The rows come from 4 hidden closed curves, with some noise, and rows from the same curve form a group. Each curve winds through 6 dimensions. The rows are also pushed far along 4 directions, which tell nothing about the answers.
(in the rows, 128 means zero)
Known rows, each followed by its group:
[115 125 145 134 136 135 132 101 110 130 125  94 121 142 127 103 139 107
 107 142 135] => (2)
[153 110 105 175 158  78 121  67 152 103 128 142 116  71 117 167 132 178
 103 178 140] => (0)
[124 133 120 118 124 125 129 144 113 126 124 145 113 139 112 108 140 120
 119 118 139] => (2)
[154 124 134 137 115 152 114 128 151 155 111 166 158 130 148 128  71 153
 143 155 106] => (3)
[127 142 145 118 114 148 124 149 147 132 135 146 126 131 139 102 135 115
 115 121 127] => (0)
[147 115 147 104 138 145 150 128 126 105 120 164 129 179 151 110 124 135
 127  91 140] => (2)
[161 132 139 105 101 143 115 155 140 144 111 174 145 134 151 115  73 117
 148 130 114] => (3)
[111 129 122 114 124 128 126 143 123 117 126 143 121 122 128 116 149 131
 138 124 122] => (0)
[150 130 102 141  90 138 126 164 146 180 101 135 157  82 154 159  40 120
 176 156  94] => (3)
[135 113 127 123 117 152 117 123 137 118 141 146 141 163 146 121 103 135
 150 110 108] => (0)
[157 137 159  75 114 128 116 159 121 118 136 165 142 189 132 111 108 109
 148  83 129] => (2)
[ 76 151 184 131 147 181 146 111 118 141 119 100 108 151 144  33 155  91
  96 122 127] => (3)
[116 142 150 136 129 138 128 122 145 125 138 122 111 117 126  95 172 121
  89 132 133] => (0)
[142 138 140 109 123 103 115 135 116 119 132 132 124 130 104 131 165 128
 105 128 145] => (1)
[ 83 158 160 107 116 148 127 159 107 140 139  86 113 150 109  82 206  97
 101 107 122] => (3)
[105 124  76 125 117  93 134 160 106 122 136  92 116  98 103 181 156 121
 156 118 126] => (1)
[132 136 109 106 100 134 123 174 137 129 140 148 128 134 131 132 113 105
 148 103 126] => (3)
[137 152 153  84 119 135 123 187 132 146 123 165 155 159 136 125  93 118
 169  96 110] => (1)
[176 115 138 108 128 111 128 122 135  96 143 159 127 184 122 134 143 152
 109  90 136] => (2)
[135 134 157 148 138 163 134 109 158 147 130 125 143 138 152 111  89 128
 123 124 131] => (0)
[128 121 132 122 123 139 132 120 126 125 138 109 135 147 137 134 123 120
 133 111 127] => (0)
[123 146 128 133 139  94 133 149 122 138 132  89 128 105  97 167 176 139
 110 134 136] => (0)
[171 102 113  97 117  87 115 131 127  88 149 145 144 180 115 177 129 151
 154 100 116] => (1)
[121 133 139 138 134 152 113 106 137 131 147 140 131 157 118  97 140 151
 105 123 129] => (1)
[118 110 129 113 134 139 134 122 111 111 131 118 135 179 130 124 146 139
 139 109 114] => (0)
[142 127  89 131 118  84 118 154 143 124 133 143 131  81 113 187 122 147
 159 137 116] => (1)
[134 136 119 135 139 102 122 130 134 135 135 131 136 114 109 159 117 148
 143 123 127] => (3)
[153 104 114 164 151 119 127  76 154 120 113 159 138  87 155 150  59 156
 141 169 131] => (2)
[143 131 132 142 126 115 130 128 156 129 127 130 127  98 139 141 123 136
 128 145 110] => (1)
[127 124 126  97 109 153 118 151 133 119 134 165 143 156 152 120  96 118
 170 101 111] => (2)
[143 129 152 162 132 181 115  92 186 144 141 173 149 151 155  87  79 165
 116 135  99] => (3)
[127 141 120 139 113 117 126 146 144 140 127 119 119  78 124 141 145 117
 115 149 127] => (0)
[105 128 130 103 105 140 124 150 109 132 132 100 134 143 136 120 140  91
 147 115 114] => (2)
[119 113 114 130 125 136 139 112 112 110 123 126 107 139 128 104 149 115
 106 134 144] => (2)
[130 130 140 117 108 152 129 146 128 144 119 127 136 146 147 110 110 116
 139 118 108] => (3)
[119 121 146 185 155 165 111  42 159 137 139 134 129 134 129  71 114 155
  77 179 129] => (1)
[139 118 122 127 120 128 134 133 149 107 139 145 126 137 145 133 124 136
 135 109 113] => (1)
[175  97 108 115 134  93 116  98 132  77 158 163 129 182 113 158 122 150
 121 106 150] => (3)
[113 134 144 126 128 141 118 119 127 131 142 107 131 145 122 113 146 126
 122 122 115] => (2)
[162 104 144 138 159 136 115  70 164  92 149 190 143 187 143 112  88 181
 128 121 116] => (1)
[123 139 141 125 116 173 116 150 155 150 139 155 149 162 139 101 100 134
 142 112 104] => (3)
[130 131  93  88  85 150 116 198 116 142 127 168 143 147 133 130  74  95
 182  99 124] => (1)
[144 110 128 118 124 127 142 126 128 110 127 126 130 159 140 136 145 135
 122 120 124] => (0)
[102 132 114 126 105 153 121 153 124 151 128 109 138 118 136 128 112 112
 159 131 104] => (0)
[137 125 121 119 134 104 120 125 128 111 134 155 125 120 118 144 127 144
 142 122 133] => (2)
[140 125 110 113  99 112 126 161 113 143 118 109 139 113 126 166 116 117
 155 125 111] => (3)
[120 124 118 129 131 136 140 131 116 123 132 122 124 142 121 135 143 135
 129  99 138] => (1)
[109 135 114 168 132 130 132 120 147 146 125 109 123  81 122 141 146 152
 117 149 117] => (2)

New rows. What belongs after each?
[139 119 142 117 113 145 131 126 128 126 129 122 138 157 149 121 108 112
 135 123 119] => (2)
[128 128 153 134 140 145 130 106 131 134 115 137 135 134 142 107 133 156
 117 137 117] => (3)
[116 122 129 133 120 151 115 119 140 126 142 138 134 146 136 108 120 137
 138 125 104] => (0)
[132 119  82 109  92 107 130 176 115 129 123 126 130 100 123 177 123 103
 155 135 137] => (3)
[147 104 103 130 121 111 135 122 119 116 117 124 135 115 135 175 132 151
 138 137 124] => (3)
[136 141 128 148 129 143 114 123 160 147 129 159 134 115 136 103  72 117
 129 149 129] => (3)
[131 128 121 119 123 111 128 138 113 129 112 128 124 106 123 138 136 121
 128 149 140] => (3)
[173 111 117 180 137 109 118  62 171 120 134 136 127  81 139 150  84 149
  97 181 138] => (0)
[159 123  98  94  91  85 122 182 118 132 110 139 139  85 132 193  84 103
 179 131 127] => (2)
[144 119 119 141 123 116 143 127 129 137 110 107 132 101 140 155 111 124
 127 147 132] => (2)
[111 161 125 142 111 115 127 172 129 185 105  87 135  46 123 154 107  98
 147 166 119] => (2)
[153 109 100 115 111  97 119 136 122 112 125 145 133 135 116 160 131 140
 139 147 117] => (0)
[122 150 148  99 111 146 132 173 107 158 107 119 134 132 135 105 111  82
 137 122 136] => (1)
[122 115 110 139 126 131 128 114 135 108 142 125 119 127 126 130 157 131
 105 139 140] => (3)
[119 137 147 132 126 161 110 124 148 144 137 144 146 145 142 100  91 131
 146 126 105] => (2)
[168 118 133 148 132 124 116  93 145 137 118 152 143 123 137 136  74 146
 119 164 133] => (1)
[ 98 133 150 165 148 181 151  99 145 156 110 106 132 108 165  90  99 121
 120 148 118] => (0)
[109 125 157 139 140 172 133 101 147 128 137 119 133 171 149  77 126 122
 116 128 107] => (1)
[116 134 150 128 110 177 133 140 138 159 117 116 146 138 164  96  83  94
 140 137 109] => (2)
[151 124 136 135 129 139 134 118 146 134 131 131 145 138 147 144  85 133
 137 118 132] => (0)
[187 100 140 115 149 103 113  90 154  85 144 194 145 182 138 142  86 172
 139 120 121] => (1)
[140 122 136 110 129 118 134 134 130 119 121 136 134 117 147 147 115 123
 147 124 132] => (2)
[133 125 140 150 135 132 131  99 148 128 117 127 125  88 151 121 115 127
 115 161 128] => (2)
[142 120 105 137 120 112 123 122 145 105 151 137 112 119 120 141 148 134
 111 121 137] => (3)
[114 121  94 120 116  74 139 144  84 114 138  44 111  92  95 199 194 108
 128 123 144] => (0)
[110 141 146 138 135 146 137 134 132 149 107 130 126 101 144 108 118 129
 134 136 117] => (3)
[113 132 127 111 132 141 140 145 109 123 136 128 125 161 119 124 146 129
 135  85 140] => (1)
[ 91 131 110 128 114 122 132 144 105 121 140  87 101 118  99 125 214 118
 104 120 128] => (2)
[105 151  75 148  97 103 110 175 113 183 118  79 137  43  90 188 125 116
 150 169 122] => (1)
[115 131  97 127  92 114 123 158 104 157 113  75 129  87 114 157 142  91
 132 172 124] => (3)
[177 108 132 101 137 105 126 112 139  77 143 187 125 155 139 147 116 154
 135  88 150] => (0)
[156 128 139 134 119 146 121 128 154 144 131 151 147 154 141 119  82 137
 131 121 109] => (2)
[131 128 118 171 124 116 124  99 141 141 126  91 115  75 118 137 153 136
  84 173 133] => (1)
[116 119 151 141 153 174 139  78 126 109 135 140 111 175 140  63 139 131
  86 111 149] => (1)
[117 122 112 106 122 105 138 148 108  95 144 110 106 133 112 149 194 122
 121  93 139] => (3)
[ 89 138 138 113 104 157 126 152 110 144 129  84 131 131 136 105 142  82
 140 128 110] => (2)
[134 122 164 135 142 154 115  76 142 109 143 142 126 179 130  76 167 154
  74 138 129] => (3)
[ 96 139 120 192 140 129 141  93 140 166 105  79 107  31 138 114 114 106
 106 197 127] => (3)
[179 119 137 137 132 147 128 113 172 119 127 207 137 153 156 110  74 164
 123 112 123] => (2)
[139 118 133 151 135 117 118  85 132 119 129 119 127 119 116 132 165 162
  89 163 128] => (3)
[127 127 160 131 136 149 121 101 128 125 128 130 133 156 127  97 161 148
  97 140 121] => (3)
[105 149 154 138 116 176 122 140 141 169 129 107 141 140 138  86 110 108
 125 132 101] => (2)
[134 144 166  99 129 141 114 136 123 123 134 162 128 171 121  85 144 121
 110 110 138] => (1)
[117 137 124 144 130 105 140 126 120 120 130  95  96  97 104 130 204 129
  80 133 144] => (2)
[159 123 124 121 114 130 120 134 139 137 105 171 140 113 148 131  75 129
 142 152 125] => (3)
[138 124 133 123 141 122 125 110 129 101 136 165 108 148 116 100 149 146
 106 113 145] => (2)
[119 121 104 158 127 154 128 119 160 142 130 149 138 115 147 128  77 143
 155 137 106] => (1)
[146 102  99 149 146 106 125  93 147  97 146 154 130 135 126 158 111 172
 138 125 123] => (1)
[123 145  99 142 119  87 119 147 112 159 108 106 122  42  98 168 132 120
 127 174 144] => (1)
[134 121  96 115  94 111 120 156 105 137 127 104 130 123 113 155 127  98
 138 136 131] => (1)
[145 135 123 133 101 139 111 147 156 149 129 150 142 120 135 121  97 121
 132 150 110] => (0)
[143 112 109 151 143 132 146 106 147 121 110 158 128 101 150 143  98 155
 131 142 135] => (2)
[106 130 112 119 127 142 128 147 113 130 132 142 124 144 114 112 137 131
 139 106 127] => (2)
[113 121 109 130 119 138 132 131 128 119 137 120 120 123 128 126 155 116
 114 136 138] => (3)
[136 139 137 156 128 161 141 139 164 178 100 140 151  95 166 123  40 127
 155 150 103] => (1)
[112 142 127 112 102 181 128 180 122 178 112 137 154 167 143  96  59  97
 168 111 105] => (2)
[144 122 143 168 143 139 122  74 146 143 109 134 130 106 143 104  85 136
 102 186 125] => (3)
[117 118 138 117 121 153 134 130 113 126 119 115 132 155 138 112 151 126
 120 127 120] => (3)
[135 140 107 133 102 107 127 167 122 160 120  97 132  91 113 165 126 111
 135 139 118] => (2)
